The rows are grouped in 3 ways, from coarse to fine. Each group lies inside one group of the grouping before and may be the whole of it. The rows also spread widely along 11 directions, which tell nothing about the answers.
In the rows, 128 means zero.
Some rows, each with its group in each grouping after it:
[160 179 104 110  67  90 126 114 126 150 126 157 168 104 134  69 173 141
 185 103 159 118 132  93 107 105 125 100 172 125 137 124 154 133  98 128
 124 136 161 181 148 149 150 152] | J_263 fab J_622
[146 118 114 156 127 118  98 128 159 165 155 116 135 156 126 158 185 128
 147 142  98 130 142  95 109 129 112 122 125 161 111 132 154  99 153 114
 103 151 153 146 118 125 139 143] | J_263 Fisip J_169
[121 111 127 138 172 130 136 156 114 159 115 132 120 151  96 160 155 181
 112 143 135 123  96 110 119 130  93 116 117 124 127 132 118 115 150 151
 106 142  92 116 152  69 106 177] | J_452 fik J_213
[167  83  89 133 135 115 122 155 113 162 154  75 120 150 134 133  92 141
 155 110  93 152 138 140 117 109 141 145 134 159 121 145  98 100 105 133
 119 162 136 120  95 156 100 176] | J_601 kan J_783
[146 129  94 114 134 128 145 141  87 162 109 131 119 117 146 118  71 159
 133  96 148 138 106 156 115  80 130 127 143 131 145 137  91 146  83 149
 127 138 117 122 122 119  96 205] | J_452 Lun J_326
[145  82  89 151 126 115 122 134 153 124 147  64 111 146 153 165 101 106
 146 134  96 121 140 126 144  92 165 145 126 175 119 134 117 115 107 116
 114 144 150  99  73 178 100 128] | J_586 patuk J_168
[155 119 106 121 121 121  97 122 149 160 156 118 124 146 113 132 179 152
 178 107 133 138 114 115 119 129 112 117 143 145  89 110 109 109 131 128
  80 148 145 154 112 117 156 148] | J_586 feru J_273
[126 161 128 129 134 119 153 122  99 144 146 158 176 121 111  99 105 135
 113 158 147 121 149 106  91 125  92 170 118 163 129 154 117 130 121 133
 152 175 122 125 145 136 127 148] | J_601 fibe J_813
[138 122 150 144 128 122 136 153 143 140 142 144 141 133 112 104 128 106
 143 112 119 137 138 148 117 166 104 145 157 116 103 154 123 100 136 141
 138 153 134 157 121 132 150 113] | J_586 Sila J_754
[163 118 123 108  95  98 137 145 110 131  93 124 134 128 162 116 126 137
 155  96 125 151 123 113 146  77 149 148 160 126 153 139 141 134  88 113
 126 124 148 130 107 130 116 166] | J_586 Sila J_853
[105 135 119 135 136 133 108 116 137 151 132 126 124 145 133 130 138 152
 111 141 110 124 124 134 103 145 101  84 131 134 133 116 140 119 154 121
 118 118 119 149 150 101 140 149] | J_263 Fisip J_82
[118 142 137 116 116 103 135 118 101 119 125 122 140 139 133  95  90 149
 109 150 113 134 139 116 110 120 127 162 138 147 145 127 114 141 116 112
 164 138 104 118 118 130 123 143] | J_452 Viz J_347
[106 167 156 126 101 114 142  91 127  98 148 153 164 118 100  78 106 135
 139 151 144 111 171 122 100 145 119 169 137 141 106 123 107 130 136 120
 167 138 107 131 134 148 148  72] | J_263 fab J_123
[156  99 126 133 141 118 129 163 114 154 133 113 137 127 128 107 141 129
 147 115 131 136 131 129 127 128 119 130 150 119 141 150 133 108 119 145
 113 144 134 140 128 134 115 152] | J_601 fibe J_221
[ 82 168 130 105  93 117 110  68 122  78 138  94 147 116 166 100  97 118
  98 184 151  94 156 111 133 103 158 158 128 169 162  97 122 186 116  79
 166 103 125 101 105 149 142  97] | J_452 Lun J_733
[141  85  88 142 129 120 104 144 159 144 179  49 100 138  92 112 135 152
 183 121 132  91 116 143 128 164 154  77 156 132  92 110  85  93 136 159
 101 117 119 139 116 173 136 106] | J_452 fik J_716
[127 139 110 129 126 123 146 136 126 142 125 127 140 123 115 107 119 131
 138 123 146 110 116 127 115 141 110 112 143 128 119 138 119 116 112 142
 125 144 128 150 141 142 128 140] | J_586 feru J_459
[141  65 122 113 121 105 146 148 107 106  55  90 105 144 159 166  77 177
 124 103  88 150 120 127 150  67 176 149 134 127 161 124 133 127  93 113
 126  85 112  94 105 133  67 155] | J_263 kepab J_886
[102 134 123 152 142 138 175 123  90 130 148 142 144 112  87 125  32 149
 110 151 150 102 141 157  90 141 102 151 110 152 100 144  59 114 116 160
 153 159  77 108 141 144 107 123] | J_263 kepab J_991
[128 138 146 130 118 136 131 124 149 125 111 151 136 121 128 131 155 124
 156 109 161 118 121 128 139 130 121 139 142 113 114 126 134 129 131 128
 111 118 142 141 131 118 148 105] | J_586 Sila J_853
[178 102 119 134 137 113 131 166  89 165 125 131 138 124 160 136 147 117
 138 115 141 148 129 109 128  65 111 133 145 127 165 156 157 128 107 141
 119 149 134 114 125 107  91 199] | J_263 Fisip J_82
[143  81 116 159 174 122  96 166 114 178 195  70 121 147 127 125 166 106
 125 158 139 127 130 131 123 137  91 107 147 145 147 146 118 108 148 149
 116 165 113 118 121  99 113 178] | J_452 Lun J_733
[128 147 138 117  96 141 136 122 145 119 117 151 130  95 120  95 123 117
 164  95 173 104 134 154 129 137 135 109 155  89 113 122 124 132 119 143
 128  94 143 155 142 151 151  86] | J_263 Fisip J_169
[122 109 116 134 123 139 142 139 118 127 121 120 110 105 126 119  74 135
 131 108 149 108 123 172 126 134 133  96 148 108 128 128  96 121 110 154
 129 107 112 134 134 144 118 120] | J_263 kepab J_991
[120 104 115 116 121 135 101 136 140 132 140  76 103 132 139  98 124 139
 146 117 133 119 126 159 139 152 143  87 154 115 143 108 116 124 135 129
 114 101 131 151 132 138 137 121] | J_601 kan J_783
[185  97 147 139 138 116 128 183 104 168 184 139 141 115 110  67 160  81
 179  91 170 155 138 153 122 143  77 145 175 100 110 169 110 103 114 175
 119 184 135 147 116 117 147 141] | J_586 feru J_273
[134 126 124 105 105  89 140 127 114 107 120  98 138 130 105  96 135 182
 168 131 129 128 131  93 131 111 144 140 152 143 128 107 108 123 108 116
 134 124 112 127 122 141 121 130] | J_586 patuk J_168
[146  93 126 126 121 118 141 139  96 121 112 108 121 119 130 140 116 165
 149 125 147 121 125 122 137  90 136 133 136 127 139 124 109 127 108 140
 115 112 110 105 120 128  97 148] | J_263 kepab J_991
[142 122 120 107 122 131 138 146 118 142  91 133 126 112 124 108 124 169
 153  91 144 132 106 136 127 122 131 112 150 103 135 126 125 127 111 145
 107 106 128 150 150 127 119 154] | J_601 fibe J_221
[138 115 113 130 142  99  95 149 120 158 169  72 133 148  89 102 207 185
 158 159 140 110 112  84 114 151 101  80 155 137 138 109 120 108 149 145
 107 142 102 141 143 105 132 168] | J_452 fik J_716
[114 108  82 153 160 142  98 128 142 179 187  83  98 162 103 136 101 161
 127 138 114 117 106 160  92 165 110  79 122 167  91 121  67 100 147 147
  95 158 104 138 123 123 127 163] | J_452 fik J_213
[142 105 129 142 136 117 115 145 133 129 148 101 149 139 150 122 148 103
 120 159 111 130 155  96 126 126 120 159 132 155 153 146 159 123 134 116
 133 153 144 120 113 143 125 129] | J_601 fibe J_813
[123 138 109 128 113 122 117 128 140 130 145 100 132 110 142  91 120  99
 133 131 146  98 131 144 132 142 139 102 163 124 145 127 122 134 112 131
 141 120 140 143 129 155 142 124] | J_452 Lun J_733
[109 140 144 111 110 135 137 112 135 107  96 140 127 124 142 117  91 143
 132 113 137 129 122 144 135 124 138 141 140 118 124 118 112 140 120 111
 136 104 127 134 123 120 141 107] | J_586 Sila J_853
[134 101 129 145 155 120 133 147 138 147 116 111 126 157 111 174 147 159
 125 136 105 138 120 108 122 123 129 148 124 143 113 131 120  99 139 129
 117 137 117 115 124 108 106 154] | J_452 Lun J_733

New rows, each followed by its group in each grouping:
[145 110 166 137 130 114 163 178 110  97 138 109 154  85  96  81 196  96
 164 151 209  89 144  94 169 126 109 135 172  82 157 143 151 129 124 163
 141 122 111 109 150 128 121  86] | J_586 patuk J_168
[133 120 123 133 125 122 122 137 122 144 150 115 129 136 140 105 110 116
 139 118 128 134 131 149 120 133 115 133 148 136 127 139 109 118 124 128
 132 149 129 142 113 126 139 136] | J_586 Sila J_853
[151 122 128 131 128 122 127 142 110 150 131 140 134 121 143 113 137 120
 143 113 142 138 131 132 120 105 110 119 149 116 144 141 144 126 121 136
 126 132 133 134 133 116 123 153] | J_263 Fisip J_82
[129  69 108 172 191 179 131 172 112 169 160  99  94 113 123 152  96  96
 116 120 168 103 109 199 129 138  99  73 131  99 123 153  97 107 143 190
  97 127 101 106 146 111  99 141] | J_263 Fisip J_82
[137 157 108 136 133 146 142 120 131 143 108 166 139 104 128 160 145 133
 138 130 196  93 101 106 134  88 123 122 114 130 122 131 129 153 113 144
 101 135 145 121 146 110 119 155] | J_452 fik J_213
[120 139 146 105 104 107 116 113 122 107 115 125 124 139 163  93 111 131
 116 137 120 134 140 123 129 118 140 145 150 128 158 118 132 157 121  98
 157 106 126 126 108 121 140 128] | J_452 Viz J_347
[128 117 118 122 124 142 131 131 145 123 113 108 122 118 124 124 104 144
 148 109 138 112 121 149 131 135 153 126 132 125 114 121 113 124 121 136
 112 106 132 136 125 161 125 110] | J_601 fibe J_221
[161 122 115 104 107 108 146 156  91 141  96 119 137 119 152 104 110 148
 146 101 132 148 128 126 132  85 142 147 152 119 166 143 135 133  88 126
 138 132 137 129 124 133 103 180] | J_601 kan J_783
[120 101 124 139 143 140 109 126 106 146 159  95 110 138 146 128  88 123
 110 139 125 133 145 157 120 113 112 131 125 149 135 130 102 135 139 131
 122 133 106 105 105 116 119 142] | J_263 Fisip J_169
[128 118 145 129 127 138  86 144 150 160 127 146  99 150 181 105 126  80
 102  95  93 162 140 184 117 155 100  90 166  94 155 150 163 118 149 126
 129 118 154 176 127  94 162 139] | J_263 Fisip J_169
[134 146 148 137 130 140 130 131 126 143 101 191 138 114 166 146 157  94
 108 118 162 129 131 132 133 105  88 123 133 106 161 149 169 149 129 134
 121 126 151 141 150  82 136 152] | J_263 kepab J_991
[ 99 178 140 151 129 132 144 117 169 133 106 167 163 117 117 148 179 115
 104 162 151  85 124  95 123 159 102 120 129 117 129 138 168 124 147 126
 135 126 147 153 170 115 150 116] | J_452 Lun J_733
[126 138 149 139 102 114 140 131 133  98 128 139 152  99 137 108 148  86
 132 151 166  96 158 111 139 130 122 141 146 112 152 140 158 136 120 129
 148 118 140 127 137 151 136  82] | J_263 kepab J_991
[143 127 157 135 123 127 131 122 150 118 114 156 138 128 141 154 134 104
 136 116 137 141 144 121 138 112 139 189 133 129 116 138 135 133 119 115
 139 126 149 117 111 125 133 109] | J_452 Lun J_733
[172  74 125 129 146 134 109 176 128 160 157  98 114 121 124  87 150 117
 175  89 146 138 127 158 129 145 121 109 171 102 130 146 120 104 126 170
 105 133 140 147 126 137 133 137] | J_601 fibe J_813
[116 126 115 137 135 123 135 133 140 146  88 122 137 169 157 178 106 140
  80 151  55 145 133 114 115 119 130 153 110 157 153 149 160 112 131  93
 138 146 142 127 128 118 103 174] | J_601 kan J_783
[138 107 160 130 138 111 121 148 120 127 136 119 142 148 127 107 143 128
 120 139 107 154 154 114 121 137 110 176 137 137 140 144 141 116 142 114
 139 148 121 125 118 118 129 127] | J_601 fibe J_221
[ 97 147 131 149 122 134 117  83 204 102 106 140 128 164 118 195 150 147
 118 158 105 100 129  84 127 137 148 155  93 169  90 110 141 127 155  88
 116 114 154 123 116 140 143  78] | J_452 fik J_213
[135 110 118 122  96  82 140 133 126 100 127  69 151 133  98 108 154 178
 182 147 124 106 136  72 143 117 161 146 152 152 122 107 121 109 111 108
 130 120 113 118 112 167 120 108] | J_586 Sila J_853
[135  99 113 149 136 126 139 150 115 144 137  94 126 119 127 131 105 116
 130 135 128 111 136 140 120 117 129 118 135 133 138 147 125 116 121 144
 128 134 115 114 124 148 102 134] | J_263 Fisip J_169
[116 166 141 153 126 161 129 105 150 134 126 197 136 104 152 148 125  81
 113 128 170 105 139 154 119 131  93 119 122 116 124 144 139 143 132 139
 122 132 158 151 146 116 154 108] | J_263 kepab J_991
[125 140  96 139 131 137 131 125 142 164  89 157 128 145 191 172  82  91
  80 117  95 142 112 145 118 102 116 125 117 149 152 164 157 133 100 110
 118 153 168 148 118 118 115 183] | J_586 feru J_459
[136 139  93 151 124 131 130 129 137 148 156 114 141 100 138 122 121  81
 137 136 165  93 128 138 128 124 135 111 142 139 129 141 120 131 107 148
 128 144 148 131 127 159 130 133] | J_452 Lun J_733
[137 101 108 143 116 133 137 136 158 101  99  79 114 103 123 152 166 132
 172 131 178  68 106 104 173 109 183 104 140 107 128 105 136 137 116 143
 101  74 137 108 124 167 111  92] | J_452 Viz J_347
[139 147 128 130 131 132 129 132 125 150 118 150 149 120 125 123 166 139
 138 130 157 121 125 109 120 121 102 132 127 127 136 136 147 132 131 135
 110 140 141 145 150 115 132 149] | J_601 fibe J_221
[112 168  97 125 134 128 130  96 112 153 131 138 157 136 127 135 125 173
 102 166 128 113 124  90  89 112 100 135  97 186 131 127 124 142 133 115
 115 161 128 133 144 118 126 180] | J_601 fibe J_813
[134  95 139 128 128 116 108 153 155 131 114  95 119 161 171 137 134 100
 107 132  71 153 149 134 142 137 137 142 147 125 165 149 171 113 138  98
 141 124 153 138 112 129 124 135] | J_601 kan J_783
[126 139  87 120 117 121 117 106 123 135 143  90 128 132 130 136 145 171
 160 146 151 104 116 100 129  92 135 101 126 171 124 101 107 140 120 120
  99 132 128 124 117 133 124 162] | J_586 patuk J_168
[132 107 128 134 127 106 112 121 128 123 177  76 135 142 118 116 125 129
 142 156 119 125 155 113 122 131 139 165 137 168 118 118 100 122 129 112
 143 145 116 103  96 149 129 119] | J_452 Lun J_733
[134 147 141 107  85 135 115  86 141 112 105 166 119 125 187 119  61  99
 127  89 117 161 156 166 119  88 151 173 136 134 129 125 125 161 104  96
 146 104 160 132  91 144 150 105] | J_263 Fisip J_169
[157 141 130 110 116 105 155 150  79 133 125 151 150 102 133  82 116 130
 149 108 172 142 134 123 127  84 107 149 156 124 152 146 113 147  89 144
 146 152 120 123 130 114 118 169] | J_586 patuk J_168
[ 88 126 106 160 154 152 111 100 149 149 128 116 110 169 163 198  80 129
  63 164  70 128 131 147 100 123 117 124  86 181 128 127 132 125 158  95
 120 132 125 114 112 112 117 149] | J_263 Fisip J_82
[125 126 135 110  92 103  90 127 117 109 163  84 131 115 161  51 142  97
 137 144 149 110 159 139 133 136 121  91 173 119 175 116 144 150 126 114
 149 113 135 145 126 141 149 108] | J_263 kepab J_886
[129 102 124 136 119 105 152 145 113  92 110  66 153 116 152 125 110 110
 108 177 124 100 161  85 155  89 163 174 125 154 182 147 161 144 103 108
 153 125 128  79 106 180  82 113] | J_601 fibe J_221
[132 124 136 126 119 133 105 114 140 128 143 120 123 124 137 123 173 127
 157 130 158 114 135 119 132 118 125 109 140 122 126 103 142 140 140 126
 103 101 138 133 129 120 146 110] | J_263 Fisip J_82
[159 114 138  91 101  85 135 143  59 125 128 122 144 110 127  63 107 176
 159 113 158 149 135 121 119  89 117 134 169 120 161 119 102 143  92 136
 147 130  94 123 125 117 116 173] | J_263 kepab J_991
[129  75 123 133 128 111  83 133 156 118 158  39 110 173 149 149 165 132
 133 164  80 134 153 103 146 126 148 143 131 167 149 114 143 119 152  88
 117 125 138 110  87 137 123 118] | J_601 kan J_783
[122 119 128 127 119 126 102 123 141 130 135 108 104 146 168 106 102 103
 112 130 109 134 135 155 125 133 137 123 150 127 148 128 130 140 125 112
 143 116 136 136 107 128 141 130] | J_452 Viz J_347
[131 127 120 134 116 130 133 130 136 130 124 132 118 123 147 108  84 107
 137 112 133 119 128 155 123 129 144 135 151 121 127 139 111 134 109 135
 141 120 137 134 113 151 132 119] | J_452 Viz J_347
[122 129 154 131 144 132 115 129 121 141 127 152 130 147 143 131 142 128
 103 136 118 148 138 128 112 130  92 133 132 124 145 140 150 128 150 119
 132 132 124 132 138  82 135 146] | J_263 Fisip J_82
[170 133 130 131 115 111 136 149 124 148 123 158 149 125 130 123 149 124
 152 111 149 138 127 103 120 103 120 156 145 124 133 152 138 125 107 144
 131 150 146 135 123 125 128 157] | J_452 fik J_716
